The first 5 rows are patterns. Each new row is the sum of 2 different patterns, raised or lowered, with some noise. Before adding, each is slid sideways (what falls off one end comes back at the other) and multiplied by a number that may be negative. Names go in the order of the patterns.
Known rows, each followed by the names of its patterns:
[  1.1  17.1  -0.5   0.0   3.6  -5.7  32.6 -22.4 -17.7 -11.7  22.0 -11.9
  -2.8   4.8  -4.8  -1.8  18.4  -6.1  10.9   1.1  -8.1  -4.2  14.0  -6.0
  -8.1  -5.8 -11.4   7.8  -0.7   9.4  -7.0 -17.1   2.2  11.8   3.1 -10.6
  -0.8  -6.1   0.7]	j996
[  7.4  18.8   5.1  22.9   3.0   3.9   3.2  -1.5  -2.9  -1.7  -4.8  -5.1
  14.0  16.4   4.4  -1.3   7.7 -21.6   9.1  -2.3   4.1  -3.1   1.3   0.0
  -7.0  14.2  -8.3   8.1 -20.4   6.9   2.8   0.6  11.0  -4.7   5.8  13.8
  -2.9   4.6   1.2]	j22
[ 18.2   4.3   5.2  12.4  17.3  12.4 -32.6  -6.7 -14.6  16.7   1.9  10.2
   1.7  -8.2  16.9   7.6  -4.4 -12.5  -6.2   5.1   1.4   8.5  21.4  -5.3
  15.8 -10.4 -26.8  21.6  -1.1  -4.5  -2.0  28.4  -3.7   0.9  13.2  -2.1
  21.6  31.5  -3.4]	j109
[ 18.9   9.2  20.2  10.8   3.7   0.3   5.9 -12.9   0.3  -5.0  -5.2  14.4
  -8.8 -11.2   2.7  10.9   6.0  11.3  10.0  15.3  22.2  -7.5   0.7  13.1
  -4.2  -1.1 -14.4 -24.6  24.7   0.2   5.8 -10.6 -14.9   6.4  -7.7  -6.0
  -1.2  -0.8  -4.1]	j495
[ 17.7  -6.5 -11.4 -16.3   0.7   0.9 -19.7 -26.3   1.5  16.4  -7.5  -1.2
  16.6   3.5  27.0  11.1  13.8  -0.9  15.6   0.1   2.0  -5.1  25.4  -2.9
   2.6   0.0 -11.2 -13.9   8.9  11.1   6.0  -3.6   9.0   8.8  -2.0  -8.8
  11.8 -31.9  -9.2]	j762

New rows. What belongs after each?
[ -6.0  15.5 -16.2   3.5   5.9  10.6  -8.2  -2.5  -0.8 -13.3 -11.9 -29.5
  10.1  31.1  38.4 -40.9  12.0  10.3  -1.3 -18.4   7.4 -20.0  -1.2  -6.9
 -21.9 -19.5   7.8 -28.7   4.8   5.5  -2.8  -5.3 -15.0  32.9  -1.9  20.3
   5.0  -5.7 -19.3]	j996 j109
[-16.0 -24.8 -28.2  -1.8 -25.9 -23.8 -13.6 -28.3 -38.9 -11.4 -48.3 -28.9
 -40.7 -35.1 -34.5 -25.0  -0.5   0.0 -11.3 -26.3 -17.2 -37.9 -11.9  -6.0
 -31.8 -34.1 -22.1 -20.6 -23.9 -38.6 -42.4 -16.1 -33.8 -27.3 -22.9  -9.1
  13.5 -11.4 -42.4]	j109 j495
[ 26.3   6.6  -8.5   5.2  17.4  21.4  21.1  10.9  20.8  37.5  20.8  23.5
  35.1 -10.8   9.7  34.3   0.0   5.5  -3.4   8.6  28.2  -5.4 -13.6  19.7
  38.7  12.4  24.9  37.4  30.6  60.2  22.3  31.9  24.4  24.7  13.1   9.0
 -12.5  57.7  15.0]	j495 j762
[ 16.6 -28.4  -8.6 -16.9 -11.4  -0.9 -16.1 -11.8 -22.8   7.4 -14.8  18.6
  -9.1  -4.3   5.3 -25.0  -5.0  -6.6 -27.0 -11.5 -20.6 -30.0   1.8 -27.9
  -9.3 -41.3 -24.2  -9.2 -21.2  -9.1  -8.2  -9.5  -6.9   6.6 -20.6 -13.8
  -5.2  -4.2 -16.1]	j22 j495
[ -2.3  21.1   4.8   0.3  -2.4  20.3   4.2  -6.3   8.4 -12.1   0.0  -0.6
 -19.6  15.9   5.3  -3.9  23.7   9.7  36.7  32.8 -12.9   8.5  -1.0  15.0
  16.9  -3.5   8.9  22.7  18.8   6.8  11.7  -7.8 -19.9  -9.3  -6.6   5.0
   2.4  -0.5  17.3]	j22 j495
[-18.5   9.7  -3.8 -31.8  -1.0  -0.7  13.4 -10.4 -15.1  11.4   7.3  11.9
 -42.2 -18.3 -17.2  -7.9 -25.4 -39.0 -15.6 -27.2 -14.6 -11.1 -15.0  -4.8
  -6.4 -39.2 -11.2  -2.2 -14.1  -5.5  -4.2 -25.2  -8.9 -13.3  -1.2 -23.5
 -29.9  -6.1   6.6]	j996 j762
[ -6.6 -10.4 -24.1  -8.8  -7.2  13.7  -7.6  -3.9  -0.1  -4.0 -32.7  -6.0
   3.0  -9.6 -16.3 -18.6 -24.8   6.7 -19.6   4.7 -47.4 -33.1   9.6 -25.0
 -32.0 -28.5 -11.7 -17.0 -15.7 -26.4   6.0   7.7 -20.4 -15.0   8.5 -19.8
  11.9 -10.0  -6.1]	j495 j762
[-30.3  11.1  -4.8 -20.2  -7.6   7.2   2.5  -8.0  -8.5  -6.1  13.7  -3.8
 -24.8 -10.4 -14.3 -28.5 -21.3 -44.8 -30.7 -14.5  -8.6 -31.3  -2.7 -11.8
   5.9 -11.6 -25.9 -11.5 -11.9   8.1   9.9 -20.9 -12.4 -10.6 -10.8 -19.5
 -14.4 -22.6  -9.7]	j495 j762
[ 11.0   4.1   4.6  14.0  -6.5  -0.9 -10.1 -31.1  12.0   4.7 -14.0 -18.3
  22.1   0.9  -1.2  14.9  -0.4  22.2  38.5 -11.6   9.3   8.2  -2.9   5.8
   0.5 -12.5 -16.8  -9.0  -9.6   4.7 -10.8   6.2  -6.3 -18.3   9.4   3.1
 -15.4  -3.6  -2.9]	j109 j495
[  5.4   6.6  11.2   0.4  37.4  17.6  26.5  14.3  -9.4  26.8  33.9  19.8
   1.5  11.6   2.9   9.8   8.6  15.1  23.0  21.4  10.9  16.5  48.4   9.8
  24.6 -10.7  38.0   4.2  22.4  31.4  10.7  24.5  36.3  14.9  27.6  26.8
  -1.9   6.4  15.7]	j996 j495
[ 18.9   6.6  18.2  27.5  37.2  22.0  30.1  13.5  27.3  38.3  27.7  33.2
  54.0  17.2  23.7  22.9  -2.2   6.5  19.1  19.6  37.0   8.7  15.7  28.1
  31.9  17.2  37.6   3.1  26.0  54.6   9.9  12.8  20.5  19.0  22.8 -13.7
 -24.6  42.9  32.8]	j495 j762
[ 10.4  11.9  -7.2  18.8  26.2   8.9  32.3 -14.2  38.7  30.5  23.6 -11.1
  22.7  10.3   4.8  25.6  25.6  -1.6  13.5   6.0  -4.0  27.0  12.2  -0.1
  16.1  23.1  18.1  19.3  16.8   6.6   8.7   5.3  33.9  14.0   0.6  18.8
  19.2  14.5  27.7]	j996 j22
[32.4 -1.3 24.9  3.8 23.4 49.3 -2.0 12.3 25.5 18.7 -6.1 17.9  1.5  4.2
  5.1  0.5 -8.1 23.0  6.7 21.1 12.3 13.4 12.4 -1.5 36.8 20.5 33.5 -1.1
 36.8  2.0 19.2 26.8 10.0 14.4 25.3 37.9 14.6 21.1 12.9]	j22 j109
[ 10.9 -25.5  41.5   8.7  31.1   5.2   0.8   5.4  11.6  22.1  -6.2   3.1
   1.4  13.6  -0.3  -9.0   3.0   0.5 -21.9  22.9  -7.4  23.7  39.8 -24.1
  15.7  22.3   6.3 -30.1   6.6  -3.3 -13.4  -0.2 -30.8 -15.0  10.0 -22.6
  10.2   5.2   9.8]	j109 j495
[-38.5 -13.2  -9.4 -12.5 -21.8  -4.9  19.2   4.9  14.0 -30.5   0.1  -3.9
  -9.3  -6.6 -23.4 -16.8 -10.6  -7.2 -20.5  -2.7  -6.5 -19.2 -10.9   2.1
  -4.6  25.6  -9.0 -20.4  -6.2   9.0   9.9 -35.6   6.0  -1.5 -14.5   1.0
 -19.5 -42.4  -7.4]	j109 j495
[ -4.0  -5.3 -10.8 -18.8   0.1 -18.6  15.2 -35.5   8.9   9.6  -5.0 -19.2
  -0.4 -12.9  -5.6  -5.4  -1.1 -28.6 -16.3 -16.4 -25.1  -2.1  -2.9 -17.0
  -1.7   2.6  -1.1   8.2  -8.7 -16.9 -27.8  -4.8   9.5 -18.1   4.6 -16.2
   4.5  -7.5   2.3]	j996 j22
[ -2.2 -16.7  16.3  10.3   4.1  -7.9 -14.3  -8.4  22.3 -22.1  -6.8  28.6
 -27.2 -20.2  -5.2 -27.6 -40.3 -11.1  -3.1 -31.2  -2.3 -28.9 -32.4 -23.4
 -22.7 -12.5 -10.9  -7.7 -11.4 -25.0  20.3  -6.7  15.4 -30.0 -14.3  -6.7
   5.9 -10.2   4.4]	j109 j762
[ -8.1   0.4  -4.6 -11.1 -10.7   0.8  -9.3  -6.4  -8.8   1.4 -28.5   1.8
   3.5   1.7  11.2  -0.6   2.3  -2.6  10.0   1.6 -14.9 -14.4  -3.1   2.4
  20.5  -3.4   2.1   0.3 -12.5   0.8  -1.5   5.7  -9.3 -15.4   6.7  34.9
   4.4 -19.1   8.1]	j996 j22
[ 23.5  16.0  15.9  -2.1  -4.1  13.5  35.7  23.2  27.8   5.7  14.1  23.2
  23.4  40.3  12.8  18.1  21.6  36.2  14.3  14.3  12.7   6.2  14.7  13.3
  -0.3  26.3  44.7   5.2  24.0  29.5  30.9  13.0  15.0  18.0  16.1  17.6
   1.7 -13.1   4.4]	j109 j495
[-20.9  -6.1 -15.8  11.3 -18.2 -21.2  -9.0 -14.9 -16.9 -14.9  -7.9 -14.8
 -12.8  -1.1   8.3 -15.3 -18.7  -1.0 -38.8   3.4 -11.8 -27.6 -25.9  -6.1
 -22.5  -9.3 -20.4 -38.0 -11.2  11.0 -19.7  -4.3   3.0 -13.6   4.6   8.7
  -5.4 -16.8  -1.8]	j996 j762
[  9.2   3.6 -13.3   0.9   1.4  12.5  -1.3  18.7   0.6  23.2 -18.5  32.7
   0.2  10.3  24.9  16.6   6.2  -6.9  -4.2  21.7   0.7  -0.6   8.3   9.2
  -3.1  29.1  18.4  -6.1  14.6  24.4  30.6  14.7  13.7  34.7  27.8   1.2
  -6.7  21.5   4.8]	j22 j762
[-28.6 -30.6  19.4  -2.4   0.7 -10.4   2.1  19.0  -7.2   6.7 -12.6  -7.9
  -8.3 -13.8 -15.7  21.5  -9.2 -16.0  -2.2 -13.7 -19.5   9.2  -4.0  -5.9
 -22.0   4.7  10.6 -14.6 -28.3   1.0 -31.5 -15.6  14.1 -18.7 -20.1 -35.2
 -10.7  -6.9 -34.0]	j996 j762
[24.3 -4.5 22.7 17.1 19.3 29.8  7.8 24.6 22.6 26.3 14.5 19.7  5.5  5.0
 24.3 -9.1  1.7  7.9 26.0 17.2 12.9 22.3 16.9  5.8 39.8 24.7 23.5  7.2
 10.5  4.9 17.0  0.5 -5.9 20.6 10.2  9.8 21.8 21.3 20.2]	j996 j495
[ 11.7   0.8  -4.1  27.7  10.1 -12.3   7.3  -3.4   6.3 -15.7  -3.6  14.0
  23.6  -5.3  -1.4   6.1   5.8  -9.3  -9.7 -14.1   1.4 -11.8  -8.7 -17.6
  -7.8  -9.0  -9.1 -40.1  10.0  -2.0 -10.2  13.7  10.4   6.9  12.1 -25.1
   3.3 -11.2   0.7]	j495 j762
[ 24.2  32.7  20.9   5.8  23.4  17.3  18.3   6.5  28.1  -6.0  38.2  -1.7
  12.1  18.5   3.6  10.8  10.2   7.5  20.5  17.7   7.4   8.3  -8.7  11.4
   3.9   9.6   3.2  12.4  24.8  16.6  19.3  18.1  17.1 -13.0  -1.7  11.6
  12.4  12.5  11.5]	j996 j22
[  7.3   3.5  -7.2  21.3  -2.9   2.1  22.2  25.5  -9.0  48.6  26.1   4.3
  27.2  18.6  28.1   2.5  17.5  39.8  36.0   2.0  -4.6  26.6  15.2   2.4
   8.0 -10.9  -9.5   1.8   7.2   0.2  15.5 -13.8  36.6   3.1  20.8  -8.5
  24.0  24.3  20.5]	j996 j762
[-25.7 -29.5  28.5 -21.2   5.3 -35.1 -55.7  11.4 -23.3 -28.1 -17.1   9.8
 -22.5   4.9   8.1   0.8  15.9  15.2 -18.4  10.4 -22.7 -10.8 -10.6  -2.0
   6.7 -54.9 -32.7 -28.0   9.1  -8.1   5.5  -1.9  -8.9  22.8 -14.1 -21.7
 -14.8 -26.1 -15.5]	j109 j495
[  8.0  11.0   8.3  20.8   7.0  -7.9  -0.5 -20.7  20.4 -16.6  -7.3  -7.4
  32.6  -6.4   6.3  12.7 -10.8  10.7  28.2  -6.4   4.6  -0.1 -10.4  -6.7
   0.9 -20.5   5.1  -3.5 -13.8  13.5   5.1  26.7  26.0 -32.4   7.6   8.6
  15.0   9.4   0.2]	j996 j495
[ 22.6  29.2   6.3  12.0  11.8   5.1  35.9 -23.0   2.9   3.6  28.8   5.3
  10.6  28.9  27.6  -0.3  30.2   6.9  29.1  23.9   2.9  16.0  34.5   9.9
   7.9  13.0  -8.5  16.3   4.6  20.7   5.5  -0.5   9.6  34.6  16.5  11.2
  13.9   3.3  20.6]	j996 j495
[ 11.8  -1.3  -5.0   4.7 -12.0 -33.3  -0.9 -10.9   8.4  25.4 -27.3  -3.4
 -10.4   0.4 -31.5  -1.5   1.0 -37.8  15.9 -11.7 -26.3 -15.3 -12.2  -4.1
 -14.4  -8.7 -17.6 -28.5  29.4  -5.4  13.8 -13.9  -5.9 -24.3   3.4  11.6
 -15.9  -0.8  -8.1]	j996 j109
[  8.4  -6.9  -8.2  -5.6  28.5  -6.7  15.8 -12.0  -1.4   0.4 -25.0  25.9
   2.7   4.2  -9.8  25.5   9.6  -8.0   4.3  -2.2 -32.2  11.8 -18.9   9.3
  34.9 -12.7  -6.8   8.0  11.8 -19.7  16.8  -2.4  -9.5  -5.8 -12.5 -12.7
   1.7 -23.7  -3.3]	j996 j109
[ -1.3   8.6   0.6   1.2  -1.0  -4.2  12.7  13.7  -2.8   0.1 -15.3  -0.7
 -12.8  10.7  -3.2  19.7  29.3  -1.3  12.0   0.3  -3.8 -13.7  12.7   0.8
  21.9   7.6  -2.3 -17.5  14.7  -5.6   6.4  13.4 -12.1   5.7  -4.3  53.7
  10.2  17.6  -5.4]	j22 j109
[ -1.4   6.8  -3.2  -8.6  10.9 -14.9  12.5  -1.2  -4.1  -9.0  -1.7 -13.0
 -12.8  -0.9 -18.2  10.8 -27.2  -9.1  -4.2   0.0   6.8  -3.0   2.8  11.3
   7.2  -9.6  -7.8   8.8   5.3  -4.5   2.1 -23.4  14.4  -1.7  -6.8 -16.0
 -17.1  -5.6 -11.4]	j22 j495
[-41.5   5.0   8.9  -8.2 -26.4  -6.2  -3.6  -3.5  -8.2   4.3 -24.0  -6.5
 -19.5 -16.0 -11.1 -14.2 -29.0 -15.5   1.2   3.6  -3.3 -21.9 -10.2 -38.3
   0.1  -3.0 -14.1 -26.7 -18.6  -6.1 -17.5  -0.8 -21.2  -6.3 -39.6  -7.9
 -13.4 -18.6  -0.4]	j996 j22
[  7.7  18.0  29.1  15.1  -9.0  10.6 -14.9  -7.0  17.7  -1.8  29.5  44.1
  -4.9  19.2  26.1   7.2 -24.4  16.7  17.4  -1.4  39.2 -15.7 -11.1  15.8
   0.7  14.7  12.3   8.2 -13.3   7.5  42.4  40.7  24.8  -5.1  13.4  -1.0
  21.9  22.5 -12.7]	j22 j109
[-18.1 -22.6 -16.9 -25.5  17.7  -8.0  -5.6  -0.2 -35.0 -40.6 -25.5  14.6
 -39.8 -19.2  -5.2  -3.8 -11.2  -1.3 -17.2 -14.3 -32.1 -16.8 -31.5  11.0
   6.6 -42.4 -17.9 -23.7  -8.1 -39.5  -0.8 -22.0 -41.3  -8.0 -20.5 -40.1
 -18.4 -31.1 -23.5]	j996 j109
